The first 4 rows are patterns. Each new row is the sum of 2 different patterns, raised or lowered, with some noise. Before adding, each is slid sideways (what falls off one end comes back at the other) and multiplied by a number that may be negative. Names go in the order of the patterns.
Some rows, each with the names of its patterns after it:
-2.335,2.479,0.779,-2.100,-2.124,2.513,1.982,-2.440,1.325,0.037,1.372,-1.449,-2.477,0.649,0.264,-1.632,-2.213,2.838,0.880,-2.591,-0.914,-2.237,1.345,-1.261,1.486,1.002,-1.213,-0.538,0.953,-0.495,-0.206,0.990,1.723 => Zovep
1.069,2.615,1.467,0.916,-2.894,1.179,0.812,2.271,1.122,2.035,1.505,1.550,-0.576,1.300,2.367,-1.816,2.836,-2.713,-2.300,1.337,-2.422,0.427,2.153,1.229,-0.586,-1.556,-0.523,2.069,1.359,0.814,2.497,-1.498,-1.780 => lal
0.457,1.405,-1.870,0.382,1.237,0.850,2.245,0.502,0.646,0.954,-0.961,2.749,-1.885,2.830,0.695,-2.080,-0.949,2.434,0.819,1.736,1.160,2.321,-2.916,1.144,-2.795,1.870,-2.594,2.668,1.866,-2.281,0.130,-2.261,-1.014 => kirut
-0.853,-0.333,0.922,0.277,-2.069,0.694,0.955,-2.370,0.237,-0.708,-1.451,-2.916,-1.944,-2.217,2.514,-0.022,1.868,2.289,-1.979,1.866,-1.838,1.675,2.366,-2.214,-0.719,-0.352,0.242,1.813,-1.643,-1.351,2.682,-1.122,1.755 => namov

New rows. What belongs after each?
0.260,-1.169,1.883,-3.912,-2.737,1.160,-1.865,0.445,-0.287,0.431,-2.078,-2.305,-0.701,0.595,-0.594,-0.129,0.649,-2.283,-2.860,0.923,-0.702,-0.464,0.733,-1.542,-1.497,-1.462,1.590,-0.953,0.223,-0.709,0.724,0.051,-0.480 => Zovep lal
1.468,-3.129,0.676,-0.306,-1.312,0.368,-2.409,-3.688,-3.688,-1.102,-0.405,-1.472,-2.459,-4.141,-0.811,-4.992,-0.489,1.389,-1.680,-4.984,-3.073,-3.111,0.410,-3.620,-0.272,-3.863,-0.666,-4.126,-1.007,-4.212,-2.039,-1.057,-3.426 => lal kirut
3.611,-0.649,1.847,-1.045,3.212,3.451,-0.344,0.329,3.322,3.300,-1.287,0.451,4.186,0.870,3.416,-1.262,2.742,-1.347,0.878,2.731,0.694,0.049,0.684,0.765,0.189,-0.294,2.588,-1.262,0.614,3.260,3.734,-1.280,-0.777 => Zovep kirut
-0.889,4.167,-0.497,3.992,-1.846,-1.568,3.377,1.120,2.433,1.096,1.849,0.128,1.786,0.418,-0.947,0.928,-1.354,1.278,0.885,-0.206,1.727,-1.093,2.661,-1.492,0.897,3.609,0.994,-0.084,0.808,-1.314,-0.833,-0.020,4.476 => Zovep kirut
2.449,3.792,3.064,0.543,3.223,2.762,2.477,1.488,4.832,0.977,2.291,3.708,4.527,1.276,0.216,5.184,0.351,1.543,1.764,2.621,4.409,2.611,2.543,3.328,3.459,0.011,2.383,4.799,3.329,4.994,0.826,2.648,1.557 => Zovep lal
0.276,0.303,-0.386,-3.199,-0.025,-2.225,0.995,0.191,-0.192,-2.830,-1.265,-2.395,-1.699,-2.375,1.552,-1.510,-0.199,-0.166,-0.498,0.004,0.089,0.061,1.129,0.687,-0.990,-1.198,-0.574,1.703,-0.070,-2.063,-1.501,-1.861,-1.940 => lal kirut
0.059,1.185,0.202,0.700,0.817,-0.111,0.777,-0.327,1.369,1.501,-1.030,1.643,1.880,-0.792,-0.921,2.848,1.471,-0.286,1.905,1.792,2.104,0.784,-1.752,0.810,-0.116,-1.299,0.331,1.089,1.764,-1.463,-0.914,0.382,1.504 => Zovep namov
0.976,4.179,3.729,5.527,3.091,2.578,1.793,3.052,0.632,0.040,5.962,2.264,2.271,1.175,-0.130,5.112,2.418,4.109,3.413,0.927,3.541,4.354,0.852,3.426,2.462,4.527,1.474,3.939,3.167,2.802,1.006,3.871,5.683 => Zovep namov
0.877,-1.783,0.146,-2.819,0.213,-1.789,1.800,-2.124,3.989,-0.695,1.219,-1.824,-1.679,2.960,-0.781,0.880,1.438,-0.214,-2.116,0.658,1.117,-0.658,-1.999,-2.513,-1.611,0.126,-1.528,1.703,-1.955,1.223,-2.920,-0.080,1.782 => Zovep kirut
-1.549,2.148,-0.261,1.087,5.106,1.847,0.499,-0.685,0.843,2.552,3.202,-0.207,3.279,-1.028,2.282,-0.590,0.383,1.225,2.664,-0.879,0.395,4.273,-2.472,4.503,3.382,-0.372,1.779,0.005,-1.743,2.865,2.433,4.819,4.231 => lal namov
-1.100,-4.105,2.353,-2.764,1.692,-1.633,-4.405,1.474,-3.118,1.245,1.001,-3.502,-3.079,-0.535,-1.584,-1.000,-3.425,-4.149,0.243,-2.826,-0.918,-1.519,-3.736,0.451,-3.372,-3.644,0.417,-0.187,-5.053,-1.897,-3.343,-3.460,-5.452 => kirut namov
-0.465,1.545,2.537,0.485,6.083,1.759,2.822,-0.206,3.212,2.152,0.807,-0.752,0.284,2.135,-0.766,1.053,2.097,-1.990,1.175,-2.449,-0.695,5.744,2.562,0.984,2.881,-1.367,2.280,-1.935,5.851,2.726,2.525,-0.606,3.859 => kirut namov
-2.002,-4.107,-0.431,-2.134,-2.701,-2.423,-2.291,-3.161,-0.882,-3.035,-2.753,-3.819,-1.390,-3.398,-1.623,-3.364,-0.724,-3.526,-3.773,-0.254,-3.461,0.213,-0.415,-2.739,-1.361,-1.463,-3.093,-2.943,-2.024,-1.961,-1.897,-3.283,-2.966 => lal kirut
-1.809,-0.107,-2.840,1.249,2.611,-2.650,-1.532,-0.108,-0.420,-0.518,-0.472,0.317,-2.034,-0.339,-4.212,2.678,-4.475,3.922,3.017,-2.990,1.785,-2.353,-2.677,-0.887,1.286,-0.438,0.438,-0.850,-0.688,0.929,-1.774,1.466,1.877 => lal kirut
-1.753,1.482,1.400,-0.892,0.481,-0.375,-0.449,1.308,-1.399,0.376,2.235,-0.892,0.990,-0.676,-0.680,0.573,-0.075,-1.225,0.389,0.273,-0.855,-0.567,0.873,0.034,-2.597,-0.333,-1.716,1.633,0.024,2.239,2.960,-1.154,1.163 => lal namov
0.295,-2.867,1.261,2.127,-4.546,-2.132,-0.202,-0.497,1.595,-3.218,-1.679,0.687,-2.587,1.130,-1.602,-1.890,0.011,-0.668,-3.451,-1.234,0.882,-4.440,-1.261,-0.687,-1.372,-5.102,-3.811,-1.938,0.611,-1.120,-0.040,1.685,-1.630 => Zovep namov
4.484,4.916,1.193,1.380,2.014,2.615,4.965,1.404,1.790,3.402,1.808,2.946,1.668,1.944,3.575,2.487,0.718,3.944,2.183,2.608,3.982,1.914,2.959,1.066,0.880,1.088,4.467,3.501,4.030,3.263,1.180,3.450,0.861 => lal namov
1.731,0.608,1.895,-1.994,-0.873,3.208,3.777,-1.888,2.448,2.357,2.951,2.618,0.331,2.283,2.378,-0.567,2.530,1.341,4.442,0.482,-1.117,-0.872,4.369,1.336,3.828,2.950,2.752,-1.690,2.932,-1.616,2.884,-0.507,4.708 => Zovep kirut
3.401,-1.830,0.283,3.148,2.016,3.190,1.728,1.812,0.340,3.473,1.023,-0.318,1.232,-0.304,0.151,1.262,-0.117,2.690,-1.102,3.099,-1.448,1.409,3.316,2.116,-0.095,0.518,0.033,0.835,0.171,5.001,1.093,3.471,-0.361 => kirut namov
-3.663,0.316,-0.602,-3.265,1.547,-2.613,-2.997,-5.237,1.120,1.101,-5.859,-1.327,-2.384,-0.705,-2.390,-5.563,-2.392,-0.273,-4.392,-3.263,-0.044,-1.619,-4.015,-2.860,-5.509,-0.530,-2.719,-2.294,-1.056,-3.711,-3.610,-3.046,-3.836 => Zovep namov
-1.111,-3.372,-3.372,0.379,-0.655,-0.960,3.272,3.701,-4.141,-0.612,0.722,-0.051,1.681,-3.264,0.613,1.915,-0.595,0.947,0.051,0.877,-0.782,-1.865,3.612,0.063,1.715,-0.803,1.185,-3.180,-0.622,1.689,-1.647,-0.870,-0.255 => Zovep namov
2.890,3.817,3.287,2.488,3.419,4.431,3.779,2.470,3.241,2.998,0.725,3.871,0.924,4.223,1.101,2.917,4.258,2.153,2.890,1.834,1.681,3.506,3.770,1.032,3.343,2.553,3.374,3.721,2.627,2.873,3.907,2.033,3.487 => kirut namov
-0.277,1.716,1.027,-0.052,1.834,0.502,0.311,1.628,-1.653,0.473,0.318,-0.249,0.897,-0.999,0.810,0.398,-0.143,1.491,1.544,-0.083,-0.514,-0.069,1.901,1.315,-0.466,-0.224,0.037,1.021,1.303,0.355,0.875,1.694,0.517 => lal namov
-0.304,1.459,1.173,0.273,0.724,1.386,0.620,-0.530,2.355,3.636,0.239,-1.163,2.478,-0.345,0.670,-0.600,3.630,2.335,2.264,0.320,3.651,1.462,-1.424,1.823,2.914,2.937,3.247,0.178,1.494,1.297,0.527,1.531,1.212 => Zovep kirut
